All groups share one centre, and each spreads out both ways along 10 directions, with some noise.
Some rows, each with its group after it:
-.04 -.22 -.01 -.08 -.06 -.32 -.07 .06 -.17 -.23 .08 .13 -.09 -.13 .03 -.10 : k69
.16 .28 -.10 .13 .19 .06 .10 .06 .17 -.06 -.04 -.16 -.10 .08 -.19 .06 : k44
-.10 -.22 -.15 .04 .04 -.19 -.09 .09 -.13 -.10 -.04 .18 -.16 -.07 .08 .01 : k44
.19 .09 -.11 .11 -.23 -.07 -.10 -.18 -.14 .19 .29 -.14 -.12 -.20 .18 -.21 : k632
-.15 -.24 -.14 .04 .28 -.05 -.09 .06 -.21 -.06 .17 .04 -.12 .11 .14 .02 : k69
.11 .09 .00 -.12 .15 -.04 -.24 -.25 .15 .13 .11 -.23 -.03 .26 -.10 .19 : k69
.28 -.06 -.18 -.04 .11 -.18 -.09 -.10 .01 .00 .14 -.09 -.24 -.08 .12 -.03 : k98
-.03 -.06 -.10 -.05 -.07 -.21 -.21 -.17 .10 -.04 .15 -.21 .02 .00 -.02 -.11 : k98
-.14 -.08 .04 .16 -.10 .09 .24 .10 -.15 .12 -.05 .13 -.12 -.03 -.01 -.21 : k69
-.06 .09 .03 -.04 .17 -.07 .33 .33 .00 -.09 .04 .11 -.07 .15 .08 .04 : k69
.10 -.13 .08 .03 -.33 .02 .02 -.20 .03 -.02 -.24 -.15 .06 .06 -.12 -.08 : k44
-.27 -.12 -.14 -.06 .27 .19 .14 .39 -.01 -.15 -.18 .16 -.06 .01 .17 -.15 : k44
-.32 -.13 .19 -.07 -.21 -.04 .01 -.04 -.10 .44 .45 .20 .00 -.05 .07 -.04 : k632
.10 .12 -.08 .19 -.06 .23 .25 .08 -.13 .28 .23 .03 -.33 -.06 -.09 -.05 : k69
.08 .03 .24 -.14 -.13 .35 .31 .05 .01 -.03 -.13 -.26 .07 .31 -.05 -.26 : k44
-.08 -.38 -.28 .18 -.13 .06 -.32 -.26 .18 .00 -.02 -.14 -.03 -.13 -.14 .09 : k69
-.03 .17 .06 .29 .11 -.06 .07 .08 .19 .19 -.01 .04 -.09 .04 -.29 .16 : k98
-.05 .22 -.12 .09 .02 -.13 .13 .22 -.07 -.12 .25 -.11 -.02 .05 -.01 -.04 : k632
-.42 -.10 -.16 .10 -.11 -.26 -.17 .11 -.03 .09 .31 .18 -.13 -.21 -.09 -.01 : k44
.01 -.06 -.04 .06 .00 .22 .15 -.05 .15 -.05 -.08 -.25 .05 .20 -.09 -.02 : k44
.03 .14 .06 -.21 -.34 .00 -.12 .04 .15 .22 -.21 .16 -.20 -.20 -.12 .01 : k44
-.03 -.03 .01 .12 -.42 .30 .17 -.04 -.06 .20 -.07 -.10 -.10 .08 -.15 -.09 : k632
-.11 -.07 -.07 -.03 -.21 -.37 -.09 .11 .02 -.33 .10 -.04 .06 -.17 -.09 -.22 : k69
.14 -.18 -.11 .11 -.18 -.14 .02 -.01 -.22 .04 .20 -.04 -.27 -.06 .08 -.18 : k98
-.21 .07 -.11 .24 .05 .17 .02 .14 .04 .16 -.04 .15 -.15 -.02 -.25 .11 : k44
.07 .16 -.13 -.28 .27 .22 -.04 .05 .01 .03 .13 -.35 -.03 .38 .29 -.09 : k632
.03 -.23 -.05 .32 -.09 .25 .10 .04 .23 .30 -.16 .07 -.17 -.01 -.07 .12 : k98
-.08 .15 -.03 .10 -.04 -.17 .00 .11 -.13 -.03 .07 .08 -.12 -.03 -.17 .01 : k44
-.10 -.02 -.15 .19 -.32 -.09 -.07 -.17 .10 .10 .27 -.25 -.05 -.04 -.21 -.11 : k632
.12 .31 .18 -.19 -.11 -.20 .01 -.05 .03 .02 .26 -.24 -.19 .21 -.34 -.08 : k632
.17 -.08 -.09 .39 -.02 .08 .05 .05 .06 .08 -.22 -.08 -.19 .08 -.06 .05 : k98
.07 -.22 .06 .00 -.26 .06 .09 -.10 .00 .21 -.12 .07 -.12 .16 -.07 .28 : k44
-.01 -.15 -.18 .09 .10 -.11 .08 .11 -.25 -.28 .01 .07 -.13 -.07 .07 -.08 : k98
-.10 -.16 .03 -.13 -.21 .04 .00 .03 .32 .09 .03 -.05 .02 .02 -.08 .09 : k69
.00 -.12 .11 .16 .17 -.11 .14 -.17 .04 .32 -.20 .16 -.12 -.04 .14 -.07 : k69
.14 .14 -.02 -.17 .20 -.23 -.01 .04 .16 -.06 .17 -.09 -.12 .03 -.04 .01 : k632
-.31 .19 .05 .15 .22 -.10 .06 .03 .04 .03 .15 -.19 .12 .37 -.12 .06 : k69
.07 .28 -.02 -.01 -.20 .01 .16 .26 .04 -.09 -.21 .08 -.16 -.21 -.17 -.14 : k44
.16 -.10 -.11 -.13 .08 .03 .05 -.05 -.01 .02 .09 .02 -.18 .00 .10 .02 : k98
.03 -.25 -.17 .40 -.02 -.08 .05 -.14 -.04 .01 .01 .01 -.40 .07 -.56 .16 : k632
.03 -.35 .00 -.11 -.32 .28 -.18 -.13 .00 .11 -.10 .01 -.12 .05 -.18 .16 : k69
-.03 -.27 -.09 .10 .06 .09 .07 -.02 -.12 .14 .01 .16 -.21 -.07 .08 -.03 : k69
-.06 -.30 -.07 .07 .10 -.04 -.08 .02 -.09 .03 -.11 .10 -.12 -.03 .18 -.17 : k98
-.08 -.16 -.16 -.02 -.21 -.10 -.05 -.06 .17 .04 .26 -.13 -.04 -.12 .01 -.13 : k98
-.40 -.15 -.15 .08 .11 .29 -.06 .20 .13 -.08 -.40 .09 .06 .01 -.05 -.03 : k44
-.02 -.15 .09 -.11 -.03 .05 .03 .07 -.16 .02 -.20 .21 .06 -.16 .33 -.15 : k632
-.03 .11 .23 .01 -.13 .08 .05 -.02 -.05 .11 -.17 .00 .00 .11 -.23 -.03 : k98
-.04 -.09 -.23 .39 -.02 .02 .02 -.01 -.11 -.21 -.20 -.11 .01 .06 -.17 .05 : k632
-.16 -.23 .07 .14 .15 -.16 -.01 -.02 -.09 .10 .04 .18 -.12 .11 -.20 .19 : k632
.22 .15 .06 -.25 -.27 .02 -.06 -.16 .17 .11 .05 -.30 -.09 .08 -.03 -.15 : k98
-.06 .11 -.16 -.02 .04 -.30 .05 -.03 .03 -.20 .28 .04 -.03 -.19 -.15 .02 : k98
-.13 -.25 -.15 .09 -.09 .20 .10 .11 .17 -.08 -.22 -.02 -.01 .03 -.08 -.04 : k632

New rows, each followed by its group:
.25 .07 -.30 .29 -.39 .24 .02 -.03 .33 -.06 .01 -.24 -.14 -.16 -.44 .19 : k69
.17 .14 .05 .03 -.04 -.25 -.12 -.05 .15 -.03 -.09 .01 -.11 -.23 -.10 -.17 : k98
-.29 -.10 -.30 .09 .00 .04 .06 .21 -.08 -.26 .19 -.30 -.05 .25 -.03 -.25 : k632
-.01 -.01 .11 .09 -.12 .13 .09 .22 .42 .30 -.23 .03 -.10 -.05 .00 -.16 : k98
.01 -.24 -.11 .13 -.19 .10 .00 -.05 -.50 .16 .10 .05 -.20 -.12 .30 -.39 : k632
.08 .00 .13 -.45 -.01 -.09 -.03 .03 .01 .21 .16 .06 -.19 .15 .20 .06 : k44
-.31 -.21 .15 -.03 -.08 -.11 .07 .02 .04 .09 .02 .06 .08 .21 -.09 .08 : k69
.03 -.04 -.09 .05 -.10 .01 .10 .07 -.09 -.03 .08 -.08 -.10 .08 -.03 -.06 : k98
.00 .34 .08 .13 -.08 .11 .20 .11 .04 .03 .05 -.13 -.08 .11 -.32 -.03 : k44
.04 .20 -.11 .26 -.14 .08 .31 .07 .22 .25 .07 -.06 -.14 -.19 -.09 -.19 : k69
.03 -.11 .02 .22 -.07 -.05 .07 -.05 -.19 -.05 .03 .01 -.09 -.10 -.11 -.27 : k44
-.18 -.05 .13 .00 .17 -.26 -.26 -.20 -.13 .11 .15 .06 .23 .03 .21 .07 : k632
.10 -.12 -.14 -.03 .29 -.09 -.03 .07 .32 -.19 -.19 .05 -.01 -.06 -.01 .15 : k632
-.26 .00 -.08 .22 .09 -.19 -.03 .07 .08 -.04 .14 -.05 .06 .04 -.20 .08 : k98
-.12 -.23 -.32 .23 -.08 .19 -.04 -.12 .18 -.05 -.06 -.30 -.14 .18 -.27 -.01 : k632
.07 -.11 .00 -.05 .25 -.23 .03 .09 .18 -.10 -.14 .31 -.04 -.23 .12 .14 : k632
.04 -.08 -.40 .10 .14 .04 -.03 .11 .25 -.28 -.15 -.19 .05 -.03 .14 -.04 : k632
.06 .16 .12 -.23 .06 -.09 .45 .35 .08 .06 .03 .15 -.18 -.08 .24 -.23 : k69
-.03 .04 -.10 .21 -.02 .16 -.17 -.11 -.34 -.04 .00 -.18 -.09 .02 -.08 -.27 : k69
.06 -.32 .08 .21 .06 .18 .31 -.16 -.13 .28 .44 -.02 -.21 .04 .04 -.22 : k44
-.13 .04 .00 -.14 .07 .01 -.15 -.04 .15 -.05 -.08 -.19 .08 .12 -.04 -.07 : k44
-.16 -.06 .09 .09 .18 -.04 .04 -.09 -.25 .12 .05 .18 -.07 .15 -.17 .19 : k98
-.15 -.10 .10 .14 -.10 .21 -.08 .08 .15 .28 -.14 -.24 .03 .36 .07 -.13 : k98
-.07 -.17 .40 -.26 .05 -.24 -.28 -.28 -.41 -.02 -.29 .05 .09 .29 .05 -.14 : k69
-.06 -.02 -.08 -.14 .27 -.11 -.08 -.01 -.02 .03 .27 -.14 -.11 .18 .09 -.04 : k632
-.14 -.19 -.02 -.12 -.08 .08 .02 .15 -.07 -.06 -.25 .11 .02 .15 .06 .07 : k44
-.06 -.06 .00 -.28 .09 -.01 -.02 .19 -.01 .06 -.04 .16 -.15 .09 .18 .08 : k44
.09 .02 -.18 .11 -.27 -.08 .25 .03 -.16 -.13 .30 -.02 -.17 -.10 -.19 .03 : k98
.15 -.16 -.06 -.02 .04 .03 .13 -.06 .03 -.04 .03 -.13 -.05 .09 .08 -.06 : k44
-.08 -.24 -.15 .31 .19 -.25 -.34 -.21 -.01 .09 .15 -.13 -.04 .11 .01 .04 : k98
-.03 .16 .02 .09 -.09 .08 .08 -.02 .01 .09 .01 -.13 .00 .17 -.13 .06 : k632
.16 .20 .02 -.12 -.19 -.01 .09 -.13 -.16 .03 .30 -.22 -.10 .17 -.17 .03 : k98
.01 -.08 -.05 .20 .09 -.19 -.07 -.09 -.23 -.11 .03 -.06 -.17 .14 -.22 .01 : k632
-.20 .07 .22 .13 -.30 .14 .09 .02 .12 .28 -.07 -.04 .03 .14 -.29 -.04 : k98
-.02 -.18 .03 -.19 -.07 -.05 .18 .05 .36 .01 -.24 .07 .03 -.07 .14 -.13 : k69
.18 -.08 -.01 -.10 -.28 -.16 .26 .18 -.15 -.04 .13 .13 -.23 .01 .04 .04 : k44
-.08 -.04 .01 -.34 -.21 -.20 -.11 .20 .14 -.20 .40 -.09 .02 .15 -.14 .15 : k69
-.24 -.17 .07 -.10 .35 -.43 -.16 -.02 -.15 .07 .49 .14 -.19 .11 .00 .02 : k632
.04 .05 -.03 -.16 .02 -.19 .02 .17 .11 -.24 .04 -.04 -.04 .07 -.03 .02 : k69
.26 -.13 -.01 -.15 -.13 -.12 -.09 .00 -.04 -.25 -.13 .04 -.16 -.01 -.14 .12 : k69
.09 -.18 .21 -.36 .08 -.06 -.03 .00 -.14 .00 -.25 .21 -.12 -.05 .24 -.26 : k632
.19 .11 -.15 .07 -.17 .29 .15 .17 -.13 -.05 -.07 -.07 -.25 -.06 -.08 -.16 : k69
.20 .24 .05 -.22 -.01 -.18 .06 .14 .19 -.16 -.03 -.06 -.05 -.07 .00 -.11 : k632
.07 -.23 -.25 .04 .24 -.28 -.01 .09 -.05 -.20 .16 .10 -.16 -.04 .19 .07 : k44
-.23 .00 .02 -.02 -.13 -.39 -.26 -.03 -.25 -.09 .13 .05 -.01 .00 -.07 -.07 : k44
.06 -.09 -.03 .19 -.09 -.15 -.01 -.13 .00 .10 .08 .01 -.20 -.10 -.21 .03 : k632
.33 .24 .19 -.14 .07 -.38 .07 .02 -.06 .04 .17 .22 -.24 -.22 -.02 .03 : k632
-.02 .08 .08 .08 .10 -.09 -.10 -.18 -.25 -.12 -.30 -.13 .05 .11 .00 -.25 : k69
-.03 .09 -.12 -.05 .11 -.14 .24 .36 .27 -.14 .22 .09 -.13 -.01 -.14 .11 : k632
-.09 -.04 -.03 .10 -.05 -.12 -.09 -.09 -.05 -.01 .02 -.07 -.02 .10 -.14 .08 : k44
-.05 -.24 -.09 .13 -.02 .12 .14 .05 -.06 -.08 -.10 .05 -.09 -.10 -.01 -.22 : k44
-.10 -.04 -.17 -.08 -.14 -.30 .10 .31 -.11 -.42 -.06 .06 .02 .10 .12 .09 : k44
.03 -.01 -.18 .01 .29 -.39 -.20 -.03 -.04 -.25 .10 -.09 -.04 .11 .08 .13 : k44
.02 .03 .19 -.14 .10 -.10 .02 .10 -.08 .22 .14 .11 -.21 .01 .11 -.16 : k98
.03 -.06 -.09 -.23 -.06 -.05 .05 .31 .08 -.29 .18 -.02 -.06 .11 -.06 .15 : k69
-.09 -.06 -.05 .04 .27 -.25 -.06 .02 .14 -.21 .07 -.08 -.13 .22 -.35 .14 : k632
.50 .28 .00 .21 -.52 -.04 .30 .07 .09 .03 .04 .05 -.34 -.31 -.43 .09 : k69
-.04 .17 .07 .05 -.10 -.23 .08 .06 -.03 -.17 -.04 .13 -.03 -.21 -.27 -.09 : k98
-.22 -.21 .18 -.25 -.01 -.07 -.04 .00 -.06 .10 .08 .10 -.06 .10 .02 -.12 : k632
-.04 .11 .30 -.09 .24 -.22 -.02 .00 -.05 .16 -.05 .25 -.12 -.06 -.07 -.07 : k98
-.35 -.03 -.07 -.14 .07 -.22 -.08 .00 -.10 -.25 .24 -.12 .16 .13 -.01 -.07 : k98
